The groups are shells around one centre, one inside the other: the same stretched ball of 5 dimensions in 9 sizes.
Known rows, each followed by its group:
-2.589  -0.276  1.109  0.952  -0.475  -0.353  -3.186  -0.255  -3.028  -2.136  -5.075  0.914  0.695  1.113  -0.755  1.088  4.381  1.476  4.165  -0.508 => j_339
-1.384  0.604  1.008  1.469  -1.783  -2.572  0.117  -1.003  -1.088  -2.860  -3.970  2.657  1.743  3.462  -3.659  0.989  2.533  2.994  3.719  2.216 => j_128
-2.710  -0.442  1.617  1.565  -0.531  -0.863  -2.972  -0.635  -1.970  -1.837  -6.011  1.342  2.463  1.688  -2.345  2.339  4.005  1.348  4.103  -0.059 => j_723
-1.777  0.132  1.149  0.762  -1.198  -0.373  -2.641  0.293  -2.170  -1.867  -4.622  0.901  0.450  1.149  -0.794  0.582  4.698  1.537  3.881  -0.726 => j_358
-1.281  0.531  1.090  0.472  -1.538  -0.690  -1.961  -0.126  -2.572  -1.950  -3.866  1.014  0.126  1.275  -0.586  0.251  4.241  1.656  3.809  -0.254 => j_951
-1.639  0.582  0.707  0.827  -1.438  -1.778  -0.695  -0.953  -2.762  -2.929  -3.467  1.937  0.242  2.502  -1.644  0.184  2.947  2.635  3.849  1.493 => j_338
-1.183  0.302  1.706  1.723  -1.691  -1.948  -1.061  -0.304  0.179  -1.774  -5.148  2.170  3.122  2.773  -4.220  2.098  3.606  2.136  3.788  0.814 => j_128
-2.145  0.044  1.472  1.283  -1.897  -0.683  -2.074  0.308  -1.069  -1.740  -5.592  1.289  1.346  1.874  -1.645  1.004  4.448  1.458  3.327  -0.176 => j_358
-3.722  -0.292  1.132  1.334  -1.527  -0.774  -1.998  -0.886  -3.208  -2.614  -5.927  1.429  0.606  2.217  -0.516  0.826  3.380  1.475  3.170  0.997 => j_574
-0.771  0.333  1.919  0.964  -0.935  -1.138  -2.462  -0.722  -1.592  -1.132  -4.635  1.167  2.750  1.228  -2.639  2.395  4.112  1.198  4.366  -0.466 => j_338
-2.174  -0.230  1.288  1.379  -0.176  -1.258  -2.597  -0.793  -2.232  -2.208  -4.991  1.563  2.110  1.797  -2.662  2.036  3.709  1.943  4.522  0.253 => j_723
-3.168  -0.130  1.125  1.716  -1.831  -1.457  -1.130  -0.548  -1.641  -2.744  -5.771  2.061  1.294  3.012  -2.142  0.937  3.215  2.148  3.155  1.499 => j_574
-0.864  0.684  1.923  1.727  -2.352  -2.620  0.022  -1.140  0.145  -1.760  -4.912  2.562  3.621  3.372  -4.637  2.320  2.719  2.129  3.468  1.832 => j_236
-3.222  0.096  1.146  0.831  -1.973  -0.604  -1.770  -1.014  -3.793  -2.421  -5.296  1.128  -0.068  1.862  0.460  0.301  3.395  1.194  3.003  0.849 => j_100
-2.565  -0.151  1.002  0.703  -0.648  -0.164  -3.159  -0.227  -3.474  -2.170  -4.804  0.728  0.084  0.916  -0.032  0.637  4.443  1.391  4.046  -0.605 => j_574
-1.224  0.856  1.323  0.703  -2.261  -1.658  -0.543  -1.207  -2.496  -2.145  -3.867  1.681  0.910  2.290  -1.406  0.640  2.978  1.798  3.390  1.284 => j_338
-1.257  0.311  1.252  0.897  -1.680  -0.570  -2.178  0.778  -0.988  -1.688  -4.588  1.108  0.770  1.443  -1.511  0.520  4.894  1.723  3.697  -0.746 => j_236
-0.563  0.769  1.298  0.789  -1.515  -1.734  -1.031  -0.746  -1.721  -1.990  -3.536  1.709  1.478  2.037  -2.479  1.077  3.457  2.134  4.063  0.668 => j_128
-3.714  -0.450  0.704  1.210  -0.828  -0.517  -2.546  -0.361  -3.396  -2.934  -5.465  1.296  -0.106  1.897  -0.324  0.370  3.836  1.897  3.638  0.488 => j_339
-3.157  -0.210  1.256  0.980  -1.640  -0.030  -2.756  -0.006  -2.844  -2.006  -5.825  0.797  0.203  1.342  0.222  0.521  4.451  1.021  3.204  -0.342 => j_358
-2.458  0.277  1.263  1.255  -1.478  -1.921  -0.858  -1.876  -3.015  -2.647  -4.749  2.033  1.584  2.752  -2.009  1.411  2.373  1.974  3.613  1.988 => j_128
-1.744  0.369  0.874  1.352  -1.617  -1.861  -0.680  -0.322  -1.255  -2.778  -4.255  2.206  1.046  2.903  -2.769  0.569  3.289  2.776  3.696  1.363 => j_574
-1.453  0.461  1.449  1.129  -1.259  -1.930  -1.121  -1.535  -2.317  -2.170  -4.288  1.899  2.115  2.357  -2.667  1.770  2.828  1.943  4.032  1.306 => j_339
-2.342  0.492  0.738  1.138  -2.444  -1.624  -0.194  -0.452  -2.005  -3.015  -4.376  2.087  -0.050  3.058  -1.364  -0.312  3.048  2.547  2.977  1.796 => j_723
-2.364  -0.267  0.939  1.527  -0.360  -1.318  -2.258  -0.214  -1.683  -2.619  -4.941  1.808  1.546  2.200  -2.798  1.389  3.853  2.469  4.348  0.438 => j_236
-1.113  0.966  0.923  1.252  -2.730  -2.594  0.903  -0.746  -0.868  -2.894  -3.632  2.683  1.008  3.689  -3.091  0.154  2.500  3.032  3.160  2.466 => j_100
-2.800  -0.474  1.428  1.321  -0.381  -0.500  -3.325  -0.433  -2.512  -1.906  -5.786  1.060  1.739  1.307  -1.552  1.899  4.290  1.295  4.173  -0.433 => j_339
-2.796  -0.224  1.587  2.080  -1.209  -2.053  -1.258  -1.291  -1.201  -2.394  -6.035  2.373  3.190  3.175  -3.830  2.493  2.775  2.059  3.692  1.747 => j_100
-1.699  0.361  1.220  1.186  -2.388  -0.945  -1.284  0.627  -0.618  -2.004  -4.972  1.538  0.774  2.247  -1.742  0.286  4.371  1.930  3.131  0.159 => j_951
-1.141  0.095  2.006  1.642  -1.278  -1.410  -2.105  -0.162  0.045  -1.208  -5.550  1.660  3.541  2.009  -3.941  2.672  4.207  1.520  4.034  -0.164 => j_236
-2.587  -0.325  1.516  1.096  0.217  -0.971  -3.224  -1.756  -3.880  -2.004  -5.154  1.142  2.169  1.209  -1.629  2.537  3.391  1.222  4.657  0.180 => j_236
-1.953  -0.088  1.757  0.887  -0.359  -0.646  -3.280  -1.184  -3.194  -1.424  -5.129  0.823  2.154  0.842  -1.377  2.366  3.994  0.842  4.413  -0.517 => j_100
-1.760  0.169  1.134  1.382  -0.547  -2.120  -1.308  -1.397  -2.190  -2.640  -4.241  2.175  2.148  2.596  -3.333  1.824  2.787  2.530  4.431  1.461 => j_128
-2.124  0.322  1.262  0.770  -2.291  -0.435  -1.831  0.147  -2.135  -1.888  -5.001  1.013  0.129  1.610  -0.209  0.128  4.350  1.307  3.067  -0.105 => j_358
-2.750  0.011  0.456  1.068  -0.956  -1.218  -1.564  -0.473  -3.025  -3.225  -4.263  1.751  -0.238  2.341  -1.111  0.007  3.406  2.630  3.859  1.082 => j_338
-0.821  0.410  1.470  0.763  -1.085  -0.933  -2.312  -0.179  -1.716  -1.518  -4.168  1.124  1.556  1.227  -1.955  1.366  4.366  1.572  4.236  -0.549 => j_951
-2.673  -0.062  1.616  1.176  -1.964  -0.386  -2.371  -0.124  -1.962  -1.641  -6.007  1.019  1.218  1.614  -0.761  1.129  4.316  0.923  3.121  -0.184 => j_100
-2.004  0.419  1.619  1.403  -1.917  -2.100  -0.572  -1.768  -2.073  -2.223  -4.988  2.143  2.390  2.917  -2.727  1.834  2.436  1.803  3.433  1.952 => j_338
-1.510  0.296  1.548  1.365  -2.034  -1.225  -1.458  0.146  -0.456  -1.723  -5.198  1.646  1.898  2.250  -2.614  1.244  4.135  1.757  3.431  0.219 => j_574
-2.326  0.389  1.490  1.239  -2.368  -1.524  -0.774  -1.145  -2.123  -2.200  -5.206  1.806  1.450  2.666  -1.626  1.072  2.965  1.589  3.014  1.487 => j_951
-0.871  0.249  1.828  1.258  -0.798  -1.480  -2.200  -0.696  -1.088  -1.384  -4.724  1.537  3.100  1.681  -3.459  2.548  3.917  1.598  4.439  -0.089 => j_358
-2.979  0.083  0.521  0.864  -1.474  -0.790  -1.623  -0.327  -3.355  -3.069  -4.488  1.421  -0.815  2.090  -0.050  -0.433  3.622  2.203  3.419  0.848 => j_723
-0.894  0.524  1.466  1.411  -1.392  -2.263  -0.744  -0.917  -0.791  -2.114  -4.222  2.261  2.675  2.774  -3.986  1.868  3.086  2.419  4.086  1.273 => j_339
-1.887  0.339  1.413  1.736  -2.026  -2.262  -0.305  -0.917  -0.714  -2.422  -5.070  2.487  2.425  3.367  -3.645  1.554  2.781  2.393  3.395  1.917 => j_723
-3.567  -0.745  1.338  1.589  0.182  -0.898  -3.269  -1.315  -3.354  -2.388  -6.041  1.383  2.104  1.711  -1.869  2.393  3.487  1.479  4.372  0.414 => j_951

New rows. What belongs after each?
-2.739  -0.202  1.332  1.246  -1.598  -0.310  -2.597  0.343  -1.724  -1.898  -5.862  1.064  0.885  1.608  -0.937  0.847  4.606  1.315  3.352  -0.393 => j_358
-1.389  0.462  1.760  1.184  -2.241  -1.293  -1.299  -0.404  -0.980  -1.529  -5.115  1.551  2.058  2.149  -2.284  1.442  3.813  1.417  3.326  0.421 => j_358
-1.551  -0.047  2.141  1.806  -1.016  -1.668  -2.097  -0.886  -0.464  -1.302  -5.868  1.815  4.100  2.207  -4.190  3.256  3.654  1.414  4.115  0.344 => j_236
-2.213  0.122  1.467  0.591  -1.400  -0.179  -2.812  -0.529  -3.303  -1.617  -5.027  0.608  0.569  0.883  0.143  0.924  4.313  0.796  3.618  -0.552 => j_338
-1.877  0.164  0.929  1.253  -1.331  -1.295  -1.522  0.069  -1.377  -2.501  -4.536  1.768  0.896  2.314  -2.253  0.620  3.910  2.423  3.822  0.535 => j_574
-3.096  -0.281  1.217  0.588  -1.154  0.550  -3.635  0.066  -3.717  -1.791  -5.575  0.228  -0.310  0.493  1.191  0.417  4.923  0.647  3.516  -1.175 => j_236
-1.050  0.398  1.912  0.957  -1.491  -1.045  -2.148  -0.643  -1.580  -1.178  -4.868  1.162  2.376  1.408  -2.150  2.004  4.072  1.083  3.901  -0.268 => j_951
-1.864  -0.063  1.941  1.984  -1.245  -1.935  -1.569  -0.888  -0.308  -1.711  -5.905  2.154  3.871  2.747  -4.382  2.935  3.337  1.791  3.906  0.941 => j_100
-4.033  -0.141  0.517  0.658  -1.854  0.015  -2.155  -0.328  -4.501  -3.029  -5.216  0.883  -1.811  1.655  1.883  -0.966  3.846  1.483  2.850  0.558 => j_236
-1.019  0.648  1.596  1.494  -1.398  -2.908  -0.104  -2.090  -1.481  -2.311  -4.124  2.626  3.253  3.256  -4.367  2.387  2.024  2.444  4.093  2.339 => j_236
-3.177  -0.743  1.428  1.838  0.210  -1.157  -3.131  -1.010  -2.313  -2.275  -6.096  1.625  2.760  1.947  -2.936  2.721  3.623  1.735  4.505  0.371 => j_100
-1.732  0.207  0.886  0.947  -1.398  -0.759  -1.982  0.528  -1.589  -2.272  -4.387  1.326  0.257  1.737  -1.376  0.184  4.496  2.147  3.790  -0.203 => j_338
-1.762  0.162  1.024  1.402  -0.909  -1.822  -1.334  -0.638  -1.575  -2.614  -4.385  2.077  1.676  2.578  -3.102  1.300  3.310  2.598  4.166  1.077 => j_574
-2.824  -0.295  1.027  1.704  -0.733  -1.520  -1.826  -0.609  -1.812  -2.760  -5.345  2.019  1.707  2.629  -2.795  1.468  3.381  2.394  3.991  1.068 => j_574
-2.400  0.362  1.372  1.365  -2.255  -1.791  -0.521  -1.273  -2.068  -2.442  -5.112  2.052  1.516  2.955  -2.016  1.085  2.701  1.880  3.089  1.860 => j_358
-2.763  -0.326  0.872  1.595  -0.874  -1.032  -2.162  0.247  -1.408  -2.662  -5.357  1.748  1.062  2.317  -2.291  0.887  4.108  2.387  3.886  0.374 => j_236
-2.618  0.205  1.191  1.440  -2.541  -1.265  -0.825  -0.131  -1.262  -2.443  -5.480  1.868  0.855  2.844  -1.644  0.408  3.551  1.961  2.805  1.189 => j_358
-3.158  -0.460  0.974  1.709  -0.336  -1.443  -2.157  -0.866  -2.388  -2.871  -5.440  1.954  1.687  2.492  -2.590  1.627  3.279  2.329  4.167  1.071 => j_128
-2.977  0.351  0.304  0.850  -2.270  -1.096  -0.600  -0.256  -3.122  -3.432  -4.202  1.752  -1.449  2.709  0.106  -1.214  3.257  2.560  2.911  1.580 => j_100
-3.127  0.149  0.711  1.381  -2.102  -1.568  -0.511  -0.692  -2.390  -3.235  -4.964  2.135  0.118  3.175  -1.329  -0.034  2.877  2.501  2.996  2.002 => j_574
-3.163  -0.154  1.313  0.810  -1.655  0.075  -2.845  -0.264  -3.364  -1.924  -5.734  0.631  0.065  1.136  0.671  0.524  4.372  0.793  3.190  -0.382 => j_338
-2.780  0.052  0.943  1.576  -2.049  -1.423  -0.902  -0.086  -1.289  -2.803  -5.319  2.062  0.790  3.014  -2.042  0.382  3.465  2.395  3.105  1.345 => j_574
-2.224  -0.139  1.454  1.009  -0.227  -0.898  -2.960  -1.236  -3.290  -1.913  -4.959  1.115  1.843  1.235  -1.571  2.064  3.701  1.318  4.455  -0.011 => j_574
-1.367  0.258  1.170  1.461  -1.131  -1.876  -1.205  -0.364  -0.851  -2.358  -4.414  2.122  2.030  2.615  -3.540  1.420  3.512  2.573  4.113  0.893 => j_358
-3.866  -0.844  1.302  1.641  -0.201  -0.508  -3.408  -0.701  -2.953  -2.330  -6.477  1.231  1.700  1.667  -1.421  1.979  3.942  1.360  4.014  0.080 => j_951
-2.532  0.257  0.499  0.677  -2.032  -0.378  -1.635  0.588  -2.611  -2.772  -4.362  1.162  -1.386  1.826  0.390  -1.080  4.358  2.111  3.142  0.152 => j_100
-2.649  0.223  1.106  0.828  -2.291  -0.437  -1.741  -0.055  -2.614  -2.209  -5.138  1.083  -0.212  1.788  0.147  -0.082  4.080  1.374  2.931  0.259 => j_574
-0.697  0.465  1.298  0.859  -1.110  -1.165  -1.972  0.017  -1.310  -1.756  -3.931  1.370  1.447  1.536  -2.384  1.143  4.308  1.993  4.267  -0.321 => j_100
-0.648  0.483  1.831  1.661  -0.967  -2.767  -0.747  -1.659  -0.651  -1.878  -4.390  2.509  4.079  2.925  -5.161  3.036  2.589  2.332  4.461  1.603 => j_100
-2.542  -0.147  1.063  1.499  -1.280  -1.064  -1.920  0.114  -1.356  -2.438  -5.359  1.693  1.185  2.308  -2.164  0.928  4.031  2.140  3.666  0.418 => j_723
-0.277  1.196  1.388  0.898  -2.693  -2.320  0.392  -0.889  -0.951  -2.071  -3.429  2.207  1.572  2.907  -2.916  0.725  2.870  2.343  3.386  1.643 => j_100
-0.648  0.947  1.091  0.846  -2.778  -1.475  -0.321  0.422  -0.529  -2.098  -3.747  1.782  0.466  2.477  -1.995  -0.179  3.977  2.347  3.181  0.622 => j_236
-0.609  0.548  1.370  1.129  -1.546  -1.556  -1.327  0.084  -0.484  -1.809  -4.103  1.742  1.870  2.117  -3.141  1.207  4.072  2.225  4.011  0.162 => j_951
-2.513  -0.450  1.826  1.639  0.026  -1.293  -3.022  -1.462  -2.362  -1.763  -5.878  1.510  3.404  1.714  -3.089  3.239  3.462  1.317  4.556  0.287 => j_338
-2.563  -0.330  1.620  1.260  -0.007  -1.094  -3.029  -1.642  -3.333  -1.929  -5.403  1.279  2.508  1.445  -2.040  2.665  3.383  1.246  4.516  0.285 => j_951
-3.870  -0.531  0.964  1.085  -0.977  -0.015  -3.095  -0.284  -3.640  -2.498  -5.911  0.865  -0.093  1.388  0.401  0.516  4.215  1.263  3.472  -0.100 => j_723
-1.483  0.811  0.698  0.549  -2.093  -1.474  -0.495  -0.672  -2.823  -2.782  -3.336  1.703  -0.453  2.332  -0.769  -0.445  3.182  2.400  3.435  1.286 => j_100
-2.376  -0.087  0.768  0.820  -0.230  -0.807  -2.660  -0.646  -3.548  -2.635  -4.221  1.211  0.286  1.394  -0.894  0.755  3.843  2.040  4.415  0.117 => j_100
-2.838  -0.319  1.351  0.950  -0.956  0.042  -3.387  -0.036  -2.876  -1.775  -5.681  0.641  0.705  0.922  -0.202  1.073  4.696  0.957  3.738  -0.860 => j_574
-0.382  0.589  1.487  1.381  -0.896  -2.527  -0.841  -1.122  -0.746  -2.063  -3.770  2.352  3.135  2.669  -4.633  2.277  2.987  2.610  4.573  1.216 => j_236
-3.056  -0.232  1.364  0.771  -0.935  -0.072  -3.231  -0.811  -3.959  -1.905  -5.514  0.611  0.546  0.902  0.362  1.128  4.136  0.763  3.717  -0.389 => j_951
-3.184  -0.140  0.870  1.142  -0.466  -1.471  -1.824  -1.866  -4.215  -3.076  -4.687  1.743  0.809  2.261  -1.213  1.192  2.576  2.080  4.080  1.602 => j_100
-3.799  -0.456  0.514  1.226  -0.489  -0.815  -2.352  -0.744  -3.850  -3.285  -5.119  1.505  -0.185  2.082  -0.515  0.371  3.427  2.223  3.867  0.936 => j_951
-3.374  -0.155  1.171  0.908  -1.621  -0.211  -2.489  -0.550  -3.534  -2.251  -5.659  0.896  0.028  1.500  0.468  0.460  3.959  1.059  3.161  0.165 => j_358
-2.031  0.109  1.309  0.627  -1.048  -0.344  -2.830  -0.441  -3.161  -1.778  -4.723  0.742  0.597  0.932  -0.295  0.939  4.316  1.133  3.925  -0.558 => j_574
-4.276  -0.618  0.962  1.301  -0.614  -0.603  -2.731  -1.299  -4.316  -2.879  -5.952  1.277  0.470  1.886  -0.157  1.083  3.266  1.457  3.649  0.899 => j_951
-0.544  0.777  1.405  1.503  -1.803  -2.774  0.109  -0.990  -0.258  -2.288  -3.882  2.671  2.796  3.326  -4.602  1.699  2.690  2.821  3.942  1.888 => j_951
-2.139  0.634  0.785  0.829  -2.491  -1.407  -0.361  -0.579  -2.559  -2.840  -4.098  1.797  -0.372  2.667  -0.681  -0.464  3.128  2.258  2.986  1.540 => j_574
